The first 10 rows are patterns. Each new row is the sum of 2 different patterns, raised or lowered, with some noise. Before adding, each is slid sideways (what falls off one end comes back at the other) and multiplied by a number that may be negative. Names go in the order of the patterns.
In the rows, zero is written as 128.
Known rows, each followed by the names of its patterns:
[127 138 142  81  89  81 140 142 120 136 133 147 128 123 113 106 130 136
 144 130  99 109 108 154 146 132 136 187  97 135 127 123 127 112 144 142
 133] | (0)
[103 124 116 127 129 111 167 159 106 102 108 126 117  94 121 146 107  92
 109 120 166 104 140 113 124 118 151 180 178 119 152 118 103 120 138 136
 133] | (4)
[152 192 130 161 138 108 121 134  99 138 151 147 128 138 140 132 138 146
 124 109  84  96 136  80 134 167 166 128 135 145 147 107 118 126 131 123
 138] | (7)
[134 142 103 131 122 105 149 144 125 121 155 101 111  96 108 135 110 111
 141 144  96 140 138 143 152 149 155 172 123 125 116 134 112 101  99  74
 127] | (6)
[153 175  93 142 124 153 156 131 145 132 155 130 115 146 132 119 174 106
 138 152 153 134 141 150  92 124 144 129  89 116 104 156  96 143  56 104
 142] | (8)
[142 127 112 144 123 126 159 132  98 124 130 110  76 136 118 116  84 152
 105 140 114 147 116 140 102 124 155 141  95 133 117 139 128  97 108 110
 128] | (1)
[136 122 165 131 146  84 167  88 115 146 123 140 162 168 132 147 160 134
 131 175 164 135 108  82 125 129 130 117 154 123  66 162 140 109 154 142
 134] | (3)
[124 147 103 128 124 132 137 121 117 105 124 108 146 131 138 142 129 134
 132 140 137 132 123 142 116 120 125 115 183 126 107  89  94 107 130 101
 110] | (9)
[150 129 154 115 143 133 118 164 128 104  97 136 115 129 116 159 110 135
 116 119 151 143  83 143 146 126 118 144 125 131  97 136 117 111 118 114
 140] | (2)
[141 171 118 144 143 147 159 118 140 136 127 133 122 145 171 151 110 155
 126 136 153 152 135  93 112 141 135 160 113 147 153 120 158 161 133 172
 142] | (5)

New rows, each followed by the names of its patterns:
[144  96 119 134 128 143 124 146 165 117 128 131 103 138 110 101  84 128
 127 124 142 136 118 118 171 151 147 108 169 106 172 130 112 118  89 146
 129] | (6) (8)
[110 127 138 130 120 110 121 113 151 145 143 103  95 103 111  51 153 105
 117 130 100 134 117 124 109 127 111 114 144 164 158 115 113 114 104 140
  95] | (0) (2)
[155 136 154 121 128 149 127 125 151 145 129 117  81 135 136 130 130  98
 125 100 186 165 130 144 162 146 136 104 177 129 144  91 148 104 127 161
 127] | (3) (9)
[126 116 163 136  86 105 164  79 116 126  89 111 134 101 133  88 126 116
 164  81 149 136  96 144 117  99  98 122 110  98 129 130  83  87 129 139
 165] | (3) (9)
[134 103  84 147 120 122  93 114 125 146 131  55 122  38 110 109 100  98
 115 137  96 116 114 106 112 133 131 114  57  73  92  89  90  88 117  85
  66] | (8) (3)
[132 109 102 128 133 135 120 117 132 116 126 111 113 142 123 116 113 134
 114 108 154 135 115 124 180 158 171 105 147 125 179 147 114 114 100 164
 130] | (0) (8)
[133 162 115 179 146 110 148 146 121 111 106 134 105 137 133 107  95  95
 117 167 120 137 145 144 108 132 170 127 126 151 116 124 139 104 118 122
 146] | (4) (3)
[121 131 114 116 141 118 130  84 125  91  95 129 103 119 138 120 117 135
 147 114 119 140 139 103 109  83 117 119 104 102 147 104  69 134 125  96
 129] | (3) (2)
[145 149 100 164 117 199 148 116 110  96 158 133 146 115 120  91 122 148
 142 160 164 118 154 158  97 141 146 115 116 128 117 120 179 157 123 150
 157] | (8) (9)
[119 126 149 178 143 134 124 147 123 136 186 102 126 177 106 133 129 132
 142 116 162 145 180 113 176 142 120 151 133 110  92 136 117 111 135 131
 113] | (4) (3)
[188 117 128 143 120 118 114  88 137  89 126 134 167 104 178 134 106 126
 125 106 100 129 114 102 132 143 130 130 124 177 160 110 109 131 137 105
 125] | (7) (3)
[129 110 143 131 126 148 112 116 144  70 102  98 107 157 120 132 125 122
 147 125 122 127 136 150 134 102 100 143 102 156 143 119 121 169 153 157
 127] | (0) (5)
[120 133 106 126 117 117  86 102 137 134  92 130  90 148 100 118  99 101
 106 106 153  83 125 103 157 121 124 117 111 154 129  71 141 134 109 139
 116] | (8) (2)
[127 143 120  89 167 104 129 126 129 122 143  93 144 152 141 103 125 139
 142 136 115 122 131 131 125 124 140 136 136 134 151 129 113 159 153 119
  94] | (1) (5)
[ 99  99 106 102  72  76  97 115 130 102 106 134 133  80 120 133 137  90
  83 109  98  99 107  99  95  61  46  97 100 102 124  99  90 109 106 129
 101] | (4) (1)
[209 176 151 166 121 169 143 141 157 144 136 171 128 143 157 126 165 138
 161 137 127 163 137 145 151 137 170 145 124 136 187 146 176 179 137 134
 148] | (6) (5)
[117 138 134 162 126 141 168 137 165 176  94 178 168 182 204 144 148 173
 168 168 110 167 143 138 137 122 157 184 177 123 178 119 141 150 147 140
  99] | (9) (5)
[125  41 122 149 111  99 140 144 106  86 127 131  76 116  88 132 116 118
 127 115 126  96  91 167 105  94  70 117 120 124 110 140  81 118 110  88
 136] | (1) (2)
[142 154 168 151 161 176 161 127 138 126 124 133 116 150 141 149 144 167
 156 180 195 154 159  92 169 168 190 197 156 138 179 172 136 151 185 172
 167] | (6) (9)
[194 154 178 154 166 142 152 162 180 150 180 159 185 185 166 187 158 167
 171 182 158 184 180 157 181 174 153 153 186 167 152 186 159 172 150 180
 146] | (6) (1)
[127 113 148 151 109 131 111 126 148 185 112 132 130 185 153 133  98 153
 128 217 161 114 135  97 170 160 150  93 114 140 109  88 126 130 142  83
 161] | (8) (1)
[ 91  63 144  88 152 105 102 113  89 102  93 107  93 107  90  99  56  72
 112 115 137 122 122  90 128  99 126 172 101 122 155  92 101  99 110 106
  69] | (6) (3)
[135 160 131 128 109 113 125 104 139 113 114 140 113 158 168 148 154 136
 107 115 107 139 114 127 150 119 120 163 122 110 117  99 116 114 123 165
 128] | (7) (2)
[103 184 142 100 117 122 112 160 114 120 156 133 117 137 135 152 124 127
 122 106 124 103 151 160 151 121 147 127 134 155 151 131  93 122 124 122
 148] | (9) (5)
[152 185 141 184 122 187 153 124 140 110 134 135 165 126 140 148 139 140
 144 150 166 207 139 145 133 150 144 148 186 144 161 146 148 155 163 168
 175] | (6) (3)
[155 178 160 156 151 155 159 130 151 163 154 161 153 176 196 147 192 158
 126 131 160 125 159 160 179 142 161 153 148 170 170 125 147 133 130 151
 129] | (7) (2)
[153 159  94 134 100 165 115 164 112 132 170 135 144 154 153 145 163 181
 146 116 162 152 168 137 104 142 192 115 137 160 130  87 153 162 136 166
 149] | (0) (3)
[103  91 100  76  97 125  87  47 114 137 141 103 121 104 118  67 119 146
  71  92 111 100 116 105 123 102  94 110  87 167  81 119  94 103 102 101
  76] | (3) (2)
[144  70  82 146 164 181 137 171 159 164 122 162 204  97  83 168  97 129
 164 150 153 143 141 112 178 113 183 155 131 147 125 123 129 188 160 112
 187] | (7) (3)
[154 179 144 145 180 161 154 169 172 157 136 151 154 142 141 121 165 134
 149 192 194 152 181 169 167 162 138 157 160 158 175 159 197 155 169 158
 132] | (7) (5)
[126  94  94 112 100 138  97 125 117 148  98 149 136 115 125 108 108  84
 111 105  89 156 116  73  68  91 118 151 101 105 115 142  83 123 156 101
 119] | (3) (9)
[142 135 141 145 142 151 159 133 138 140 141 112 115 110 141 143 132 148
 135 158 146 137 140  94 142 156 173 162 135 128 144 166 154 132 159 175
 123] | (0) (9)
[155 130 158 102 147 139 133 110 116 135 144 137 117 173 169  78  81  79
 140 133  97 133 150 131 103 113 113 147 113 148 133 130 103 138 160 195
 140] | (0) (4)
[ 86  75 111  86 112 127  70 112  85 108  87  83 129  85  90 110 106  96
 106  81 107 134  80 120 111  77  77 121 132 113  87  86  67 103  63  88
 115] | (6) (5)
[ 97 133 101 113  95 121  98 133 106 121 137 121 104 120 118 128 118 100
 115 101 110 121 107 145 122  99  89 107 105 103  97 105 106 105 104 112
 109] | (1) (9)
[185 183 157 159 187 140 174 182 143 115 139 164 204 141 186 150 118 182
 185 202 132 165 175 198 194 167 189 180 151 135 116 191 180 151 211 149
 188] | (0) (8)
[171 210 165 156 183 150 192 175 157 139 137 135 167 155 205 133 178 166
 144 199 193 128 203 183 167 182 162 168 172 148 187 142 153 157 147 169
 170] | (2) (5)
[158 127 107 125 116  96  88 109 111  83 105 112  71 127 111 120 126  95
 102 116 107  82 118 180  73 109 130  98 112 108 102 104  83 101 113 154
  93] | (3) (9)
[120  87 104 139  91  78 106  93 143  96 108 117 112 107 131 144 165 108
 136 115 101 119 122 105 115 114 106 114 118 110  97 149 163 114  97 103
 105] | (4) (5)
[ 42  69  67  47  83  67  97 108  80 106  70 102  90  72 108  89  49  44
  82  57 120  66  93  33  60  54  72  80  79  34 107  77  77  67  98  82
  76] | (9) (2)
[170 156 189 182 147 185 143 182 164 184 134 191 185 176 181 157 167 143
 173 186 157 150 173 146 137 132 199 202 171 141 194 167 168 169 237 144
 178] | (1) (3)
[194 188 148 175 158 187 184 171 187 188 200 182 187 163 169 175 175 188
 178 165 165 166 190 192 174 190 211 167 189 150 178 190 194 205 197 181
 192] | (0) (9)
[131 114  85 105  94  81 108 154 103 131 126 109 115 109 106  82  88  57
  61 113  64  87 125 141 119 143 128 125  88 105  91 114 139  98 124 179
  96] | (7) (3)
[ 91 108  85 101 119 113  96 102 109 149  92 112  66 111  88 128 169 159
 106 152 102  82  99 124 116 114  94 107  97 118 128 130 166 135 127  92
  76] | (4) (7)
[113 153 144 115 116 103 107  96 152  90 134 129 136 129 154 111 150 150
 142 119 121 147 130 126 160 107 129  97 123 112  98 123 145 149 120 143
 138] | (2) (5)
[126 135 144 136 115 134 140 154 157  93 118 142 168 161 115 153 155 150
 139 116 168 123 129 126 125 133 135 186 161 184 108 122 130 115 131 115
 129] | (0) (9)
[144 141 171 131 145 107 157 121 116 135 103  92 128 138 106 142 138 153
 138 118 143 131  99  84 132 113  87 108 118 120  96  85 131 131 119 109
 132] | (7) (6)
[132 127 126 132 110 130 120 124 129 151 138 127 141 160 132 141 138 151
 124 136 119 135 112 164 122 132 111  98 112 147 113 126 121 139 134 140
 138] | (1) (9)
[133 182 166 190 133 119 159 136 127 168 118 151 167 174 143 145 148 106
 152 165 151  88 117 114 158  75 172  71 117 155 163 189  97 142 132 160
 158] | (0) (8)
[147 160 174 187 198 134 146 146 176 144 130 178 116 136 148 154 106 144
 134 179 150 140 172 162 124 123 172 144 135 133 120 122 124  81 132 157
 167] | (4) (6)
[ 93 111 109 101 127 147 154 119 150 165 147 139 111 145 139 118 174 150
 160 105 165 128 115 115 164  91 147 139 139 153 153  98 149 157 146 118
 132] | (7) (2)
[150 115 125 110 108 115 149 127 128 133 151 117 125 102 138 124 127 141
 126 132 140 143 127 134 146 132 135 136 139 134 141 144 168 147 127 161
 127] | (7) (9)
